The rows of a group lie close to one hidden flat surface of 10 dimensions, which may be shifted away from zero. Surfaces can cross.
Known rows, each followed by its group:
[ 31.2  20.5  -4.5  -7.3 -15.6  32.0 -35.7 -50.8  -9.3 -35.3  -4.7  -4.4
 -17.7   9.4] : (1)
[ -4.5  33.0  19.2 -12.5  -1.1 -21.6  27.2  -3.6  27.1  -2.1  33.0 -16.5
   4.2   1.9] : (1)
[ 51.9 -37.1 -32.6   2.8 -34.7 -14.5  -5.2 -17.7  -4.3  14.2   1.1  29.9
 -31.6  27.8] : (2)
[ 12.9   2.8  17.8   9.8  12.6  47.9 -34.6 -14.5  15.4 -13.8  -9.6  43.7
  13.5   1.5] : (1)
[  3.9   2.6 -24.5 -19.0  -3.6  18.6 -12.8 -13.1  -9.0 -16.6 -41.2  12.2
 -26.2  -2.8] : (0)
[ 23.1 -13.0  -6.4  30.6 -27.5  11.6 -26.9  -0.4 -17.8 -48.3  -5.3  -9.6
 -17.8   9.6] : (0)
[ 41.2  17.1 -33.5  14.0  23.6 -34.0  14.3   5.2  15.9  51.9  21.3   8.3
  26.4  12.5] : (2)
[ -1.5  12.3   6.6 -16.3 -30.7   1.2  -1.3  25.1  24.3 -83.7   6.4  -4.1
  -4.6  12.4] : (1)
[ 15.5   9.2   3.1   5.5  -3.3  12.1  26.2  17.3   7.9   6.8  -5.3  -6.5
 -22.0  19.9] : (1)
[-33.7  -9.8   4.6   6.1 -25.8  23.1  32.6  -4.1 -24.0 -39.1   5.7 -23.2
   1.5 -10.1] : (3)
[-14.4  -2.8  21.5  13.3  -9.1 -11.9   9.5  10.0 -30.7  -7.6   3.6 -10.8
  31.1 -21.9] : (3)
[ 48.6  24.2  39.7   5.7 -10.7  -0.6  26.3   7.5   1.3  13.6   4.7  12.4
  -5.0  25.6] : (2)
[  6.7 -29.0 -45.2   7.1 -28.2  -1.7 -23.6  -5.6  26.1 -11.9   4.9  13.1
 -16.4  -4.3] : (2)
[-29.8   0.9  29.2 -12.1 -25.7  -0.3  13.0  22.5  30.4 -46.3  37.5 -10.3
  -3.9 -37.2] : (2)
[  7.1  19.1  16.2 -30.8  -6.4  35.7   7.0  12.4  -1.1 -15.6  13.5   6.3
  12.4 -17.1] : (0)
[ 18.8  10.0 -30.1   9.3  -0.4 -56.3 -20.0   6.6  20.5  -8.7   7.0 -31.5
 -24.7  26.2] : (2)
[-21.2   0.8   1.7  34.3   4.5 -12.0   8.1  22.3  -1.8  18.6 -18.3  -9.6
  21.0  -6.5] : (1)
[-10.2 -14.2  24.9  13.3  -8.7  10.3 -10.9   6.6  -3.1   6.1 -19.9  -1.4
  -6.4  23.9] : (2)
[ 50.8  -9.7 -38.8  28.8  15.6   0.0 -38.3   7.3  24.7  36.1  20.4  15.4
  18.6   9.7] : (0)
[ 14.7  18.7   7.1  27.0 -12.0   1.1 -13.6   8.9  30.3  12.3  -4.7  -1.9
  -5.1  -5.9] : (3)
[  9.1  -2.0  -8.1 -19.0  -5.5 -12.4   4.5  -9.9 -24.0   5.1   8.6 -17.1
   1.4   6.9] : (0)
[ 22.0  -3.1  -3.2 -27.5 -19.6  -7.3   0.6  24.9 -14.1  37.5 -33.4   7.0
 -17.4   2.4] : (3)
[-40.9 -17.5  44.8  31.1  -0.4  -7.6  11.8  29.1  -7.1 -15.3 -20.5 -30.0
 -43.0   9.1] : (3)
[  2.9  -8.3  16.1  31.0 -26.6   7.3  -1.8  -8.5  -4.5 -25.8  23.2 -32.0
  -8.4  31.9] : (1)
[ -0.1  28.7 -25.9 -22.8 -22.4 -41.7   5.4  20.2   4.2 -13.5 -11.0 -35.8
 -19.1 -25.2] : (0)
[  3.1  31.5   2.4   2.0  16.7  10.6 -17.7 -11.5  25.8  -6.6  30.0 -23.7
  12.6  -1.4] : (3)
[ -5.4  -2.9 -25.4  39.7  23.6  10.2  13.5  -7.1  14.4 -16.5  10.5  23.3
  22.8 -12.9] : (3)
[-24.5 -65.2 -44.9   8.5 -26.3   1.1   0.1 -27.0  21.7  -4.0  20.5   1.3
 -71.5 -10.0] : (2)
[ 12.9  19.3   0.6 -17.1 -26.7 -27.1  -6.3  11.7   0.4 -31.8   4.6 -22.3
 -18.7  -9.6] : (2)
[ 42.0 -13.7 -25.1 -35.0  19.3   6.6  22.0 -16.8 -13.8  15.5  41.5  24.4
 -17.2  -0.7] : (0)
[ -7.8  -0.6  18.5  -3.0 -27.1  11.5   5.7  12.1 -17.5   5.8  -4.4 -19.5
   3.0   0.2] : (3)
[ 15.9   4.2  12.3   0.5   8.4  13.0  -7.6   0.1  10.0 -13.1  15.8  11.4
  -5.1   2.6] : (1)
[-21.6 -31.7   7.7   1.1 -32.2 -27.4  34.2  -3.3 -25.5 -15.1  15.0   9.5
  -2.2 -26.9] : (3)
[41.3 26.2 -7.2 -2.1 61.8 14.0  1.3 -7.8 36.5  4.5 64.2 21.7 17.9  7.0] : (0)
[ 15.0   9.6   3.8  20.5   9.0  23.8  20.9 -15.2  -6.9  30.6  -1.4  -6.3
 -34.4 -17.3] : (2)
[-11.8   6.0   9.4 -27.3  -6.2 -12.5   3.2  13.7  29.6   6.1   5.8  -0.5
 -18.5  -9.1] : (3)
[ 28.5   2.4  -8.9  -8.7   3.3  20.1  -9.5 -10.3 -32.8  31.1   6.4 -27.0
  18.6  26.0] : (3)
[ 15.6  14.1  -8.0   2.4  -8.5  -5.2  19.9 -22.1  30.6  10.5   7.0  20.2
  -3.9  17.3] : (1)
[  2.5 -11.0   1.7  20.5  11.0   1.1  -4.5   4.5  -0.4  13.3   1.3   7.3
   0.1  -0.8] : (1)
[ 28.9   3.8 -38.2 -12.2 -19.3 -18.3  -0.3   9.6   0.3 -14.4  -0.3  -1.5
 -31.8 -23.0] : (0)
[ 19.5  19.7   2.6  -2.7   3.3  27.0   0.0  -7.9  -5.4 -13.9  -6.2 -10.4
 -12.3  17.5] : (1)
[  4.6   2.6 -21.5  -8.4 -17.1  12.3  13.5  -3.5   2.4   9.7  10.0   4.5
  -9.0 -41.3] : (2)
[ 24.8 -27.4 -41.4  53.2 -13.9 -17.7  17.9   9.9  10.6   6.8 -13.1  17.0
 -48.0  -3.3] : (0)
[ -0.3  11.5  30.3 -22.4 -28.0  35.4 -21.2  17.3  21.9 -38.9  -1.8  13.5
   6.2 -14.4] : (0)
[  9.6   5.3  -2.4  22.8  12.5   1.1 -19.6  25.7  -4.9  -9.2  -7.3 -17.3
  -1.5 -11.4] : (1)
[ 31.3   0.9 -12.3 -25.4  -1.2 -10.8   5.9 -10.8 -14.1 -15.3  23.7   9.6
   8.3   3.1] : (2)
[ -6.9 -33.9 -19.6   9.9 -24.6 -27.9  20.4 -28.5 -33.9   7.7  -2.8  -9.4
 -10.9  21.2] : (1)
[  7.6  -5.6   1.1  16.3 -14.4   3.2   4.4 -29.2  13.1 -14.1  -2.5  33.1
 -14.5 -13.7] : (3)
[  8.1 -23.9  30.5  32.1  18.7  19.9  -3.7 -20.6 -11.3 -11.4  20.4  -2.7
 -38.0  11.3] : (2)
[-21.4  37.2   5.5 -27.9  27.3 -18.8  24.7   7.9 -31.9  14.1   8.1 -39.9
  42.0  -6.9] : (0)
[ 11.0  10.4 -18.2   6.1  20.1 -15.3   2.3  -7.7 -25.2  -8.3  20.4 -20.6
  23.5  -6.0] : (3)
[ -5.3  -1.8   1.7 -27.7  -2.1  -2.4 -15.1  11.0  -1.3  10.8   2.8  -3.8
  17.2  -5.1] : (0)

New rows. What belongs after each?
[ -7.1 -23.8   0.2   4.7 -23.2  10.5  25.6  22.1 -20.0   8.9 -16.9   9.1
  -3.6 -18.5] : (0)
[  0.5  -2.1 -11.9  19.5  17.4   1.8 -17.0   3.4 -20.4 -31.4  -2.0 -24.7
  10.2  14.7] : (1)
[  9.7  14.4  45.3 -16.9  48.0 -16.0 -41.0   4.3 -26.5  25.5   3.4 -17.6
  31.2  13.4] : (3)
[-14.6  -8.5   0.9 -25.1  -4.9 -49.3  49.0 -19.2 -32.3  -0.2  38.5 -39.8
 -14.0  24.2] : (1)
[ -3.9  -0.2  16.9 -25.8  -9.7 -26.4  -0.7  -9.7 -13.8 -48.3  41.1 -32.7
 -13.0  -1.3] : (1)
[ 15.1 -20.3 -20.9  12.4  30.6 -36.3  -3.5  10.5   0.0  19.8  18.7  16.4
  -8.9 -15.7] : (1)
[-14.1  -9.7  17.3  25.4  30.6  15.1  45.2  11.1 -14.0 -31.5  21.6   9.9
  -0.5  -8.7] : (0)
[-16.8  -2.1  33.1 -33.5   8.0  -8.7 -27.6  11.7  13.9 -30.6  44.0  -9.4
  26.3  -0.8] : (0)
[ 52.9 -21.9 -22.0  -8.7 -27.0 -15.6 -48.1  -1.2  11.8  -8.1  30.2   4.1
 -14.1   7.2] : (0)
[ -0.3   9.1   5.2 -16.3   0.5   8.8  25.1   3.7  -9.6 -24.4  -2.8 -13.8
  -9.9  23.4] : (1)
[ 19.7 -13.2  -6.1  34.7 -32.0 -30.0  12.7  14.8  26.7  74.5   8.8  -4.6
   8.2  22.5] : (0)
[  5.9  -4.7 -30.0 -17.2  38.2 -17.6   7.5  20.4  18.4  22.4   6.6  36.3
  23.9  -9.1] : (3)
[  9.1 -15.6  13.5   4.4 -32.6   9.1  -0.2   0.1 -12.0 -29.3   4.2  -3.0
 -18.7   6.2] : (0)
[  5.4  -8.5  31.7  10.0   0.1 -13.3  -7.4  11.3 -13.7 -17.3   9.5  -9.8
  -7.0  15.7] : (2)
[ 12.4  40.9  -7.5  19.5 -31.4  -8.8   5.0  -2.5  27.9  -5.5 -20.0 -23.9
 -24.3  13.0] : (0)
[-26.8   1.9  15.2   5.8 -35.3   2.6 -16.2 -20.4   1.5 -21.0 -11.2   7.9
  20.0 -17.9] : (1)
[ 14.9 -23.2  -1.6   2.9  -6.3 -15.5 -25.6   7.9  11.8  14.5  23.4   6.0
  12.6  15.9] : (0)
[ 51.5  38.5 -19.8   8.2   2.5  43.5   1.6  -8.2 -15.5   7.7  -5.4  -0.8
  14.5   3.1] : (0)
[-15.3   0.8  18.8  24.4  23.8 -30.2   9.2  41.5  30.3   0.7  35.5  -9.0
  21.9  -6.1] : (1)
[  3.1   1.9   6.5 -37.8  -9.0 -27.1 -55.8 -18.6  19.1 -45.1  16.5 -17.2
 -16.4  28.2] : (0)
[ -0.1 -46.4   6.2   5.2 -21.9   8.6 -10.1   5.3  17.9 -57.5   3.7  31.6
 -49.6  -6.8] : (0)
[ 14.7 -17.9 -28.3  40.5   8.3 -22.9   0.0  17.5  -8.5  28.0   9.4  -6.8
  12.4  -3.6] : (0)
[ 27.7  -2.5   3.8 -47.2 -37.2 -16.2  -6.9 -20.4  19.6 -22.2  32.2   2.5
 -42.4  13.1] : (0)
[ 6.5  5.0 -7.2 38.0 16.4 10.9  6.0 -7.4 10.3 30.9 -5.9  9.5 18.4 21.2] : (1)
[ 20.0  -0.9  -9.6  -6.1   0.5  13.9 -20.9  -0.1  19.3  -6.7   6.2  17.4
  -5.4   1.9] : (0)
[ 51.8  39.9  10.0 -30.0   1.0   0.3  -4.5 -27.8  39.2  19.1  28.6  22.1
 -40.5 -21.0] : (1)
[  0.6 -11.7 -11.6  41.2   8.8  -6.7  13.5  26.9   0.3  20.2   3.1   3.0
  15.7  -9.4] : (0)
[ -8.8 -15.2  13.4  -0.9  12.0 -32.6 -15.0   0.9  25.1   0.4  36.4  -3.9
   9.3  21.6] : (0)
[ -4.1 -16.0  -2.0  15.8   1.6 -32.4  11.7   7.0 -30.9   3.4  22.6 -26.3
  10.8   5.8] : (0)
[-37.8  13.8 -35.1 -29.0   0.5  -8.3 -27.4   1.0   0.7 -21.7 -13.4 -33.7
  12.5 -25.4] : (2)
[  2.2  12.5   2.3   7.7 -20.7 -17.5  11.6   9.4  24.2  -4.8   7.9  -2.8
  -9.4  -7.1] : (1)
[ 30.3  25.8 -47.0  12.8 -19.0 -16.5 -23.4  -0.5  17.7 -11.0 -31.7   9.7
 -19.4 -27.0] : (1)
[ -0.2 -18.9   7.6  22.3 -56.8  -6.7  21.0  11.9  40.4 -21.9   7.5  11.6
  -8.7  30.4] : (1)
[ 11.4 -14.1  25.5  34.6  41.6   9.2  15.6  19.6 -29.2  33.8  34.8 -49.5
 -13.8  30.4] : (1)
[ 16.6   8.0  22.6 -38.0 -35.4 -33.2  -5.4   7.5 -19.2  26.4  13.3 -16.9
   0.0 -13.1] : (3)
[-29.7  -6.6   2.9   6.6 -14.6   6.3   3.3   4.0 -13.7  -4.7 -33.2   8.7
  20.1  -7.0] : (1)
[ 34.0   4.8  27.6  21.1   1.6  32.5 -39.6  -4.3  27.2 -41.3  44.6   7.6
  21.4  17.1] : (0)
[  5.7  26.8 -16.4   0.6 -44.3  24.2   7.2 -23.9  -9.0 -26.7  14.6 -31.0
   7.8 -12.8] : (3)
[  5.8  -9.1 -23.5  13.8  -8.3 -28.3 -29.5 -25.0 -17.3  31.9 -12.9   7.5
 -12.7 -39.9] : (1)
[ 12.2  -8.9  -2.0  19.3  12.5  14.5  -8.1  26.0   3.9  14.2  15.3   7.9
  33.5 -11.7] : (0)
[-12.9 -34.3   9.6  26.4   7.9 -19.7 -13.8  -5.6 -10.9   4.3   9.5  -7.6
  11.5  34.6] : (0)
[ 32.9  22.5   5.7  11.3   6.8   9.4   1.7  -7.1   3.0  -3.6  13.7  -0.1
 -11.9   4.4] : (2)
[ -0.7  -3.5   7.7 -10.6  12.9 -16.7   8.7 -24.6  -0.6   7.8  23.6  11.1
   6.8   4.1] : (1)
[ 10.2  -8.6 -14.5  35.9  13.3  34.5  34.5  28.5  -7.5  32.8  -9.5  26.4
  20.9 -23.2] : (0)
[-21.6  18.4  21.2 -24.5  -4.3   2.7  36.2  17.3  -8.8  18.7 -28.1   0.0
  -8.7 -15.1] : (1)
[-20.8   1.7 -34.6  23.4 -11.9 -35.4   0.1  -7.9 -10.5  -9.1 -17.9 -14.5
  22.8   2.6] : (1)
[ 31.1   6.3 -56.2 -26.2  27.8 -17.3  11.4 -26.8   7.8  29.1  -1.9  11.2
 -36.1   7.6] : (0)
[  2.4 -20.7 -28.8  13.0  -2.8  -8.6 -28.6  10.3  30.5 -16.0  14.2  20.1
  26.7   1.8] : (2)
[-23.9  45.9  25.8  14.4 -15.8  22.0   8.9 -27.3   5.4  31.5 -18.9 -18.4
  32.1  -2.6] : (1)
[-18.7 -26.2  -5.9  36.8  28.6 -21.8   0.9   8.5   6.5 -24.4   2.3   5.6
 -10.9   6.5] : (0)
[  4.6   8.0  26.5   7.4 -28.4  14.5 -10.6  10.3   2.9  10.5 -20.9   6.3
  10.9 -11.2] : (3)
[ 15.8 -15.9 -14.0 -12.1 -34.4   3.0  15.5   5.3 -15.7  26.9  -5.5  -2.8
 -18.2  10.1] : (3)
[ 21.6 -16.8  16.8  22.4  27.6  19.1 -31.5   8.3  -7.7  37.6  -0.2  14.8
 -17.3 -27.3] : (1)
[  4.5 -22.4  16.3   9.9 -10.3  27.1  29.1 -24.9  -3.7  39.4  -5.5  11.7
 -40.4  32.2] : (2)
[ -8.0  21.4   4.0  12.0   3.6  15.2  13.0  -5.0  -2.3  32.0 -29.8   8.7
  11.9  -4.3] : (1)
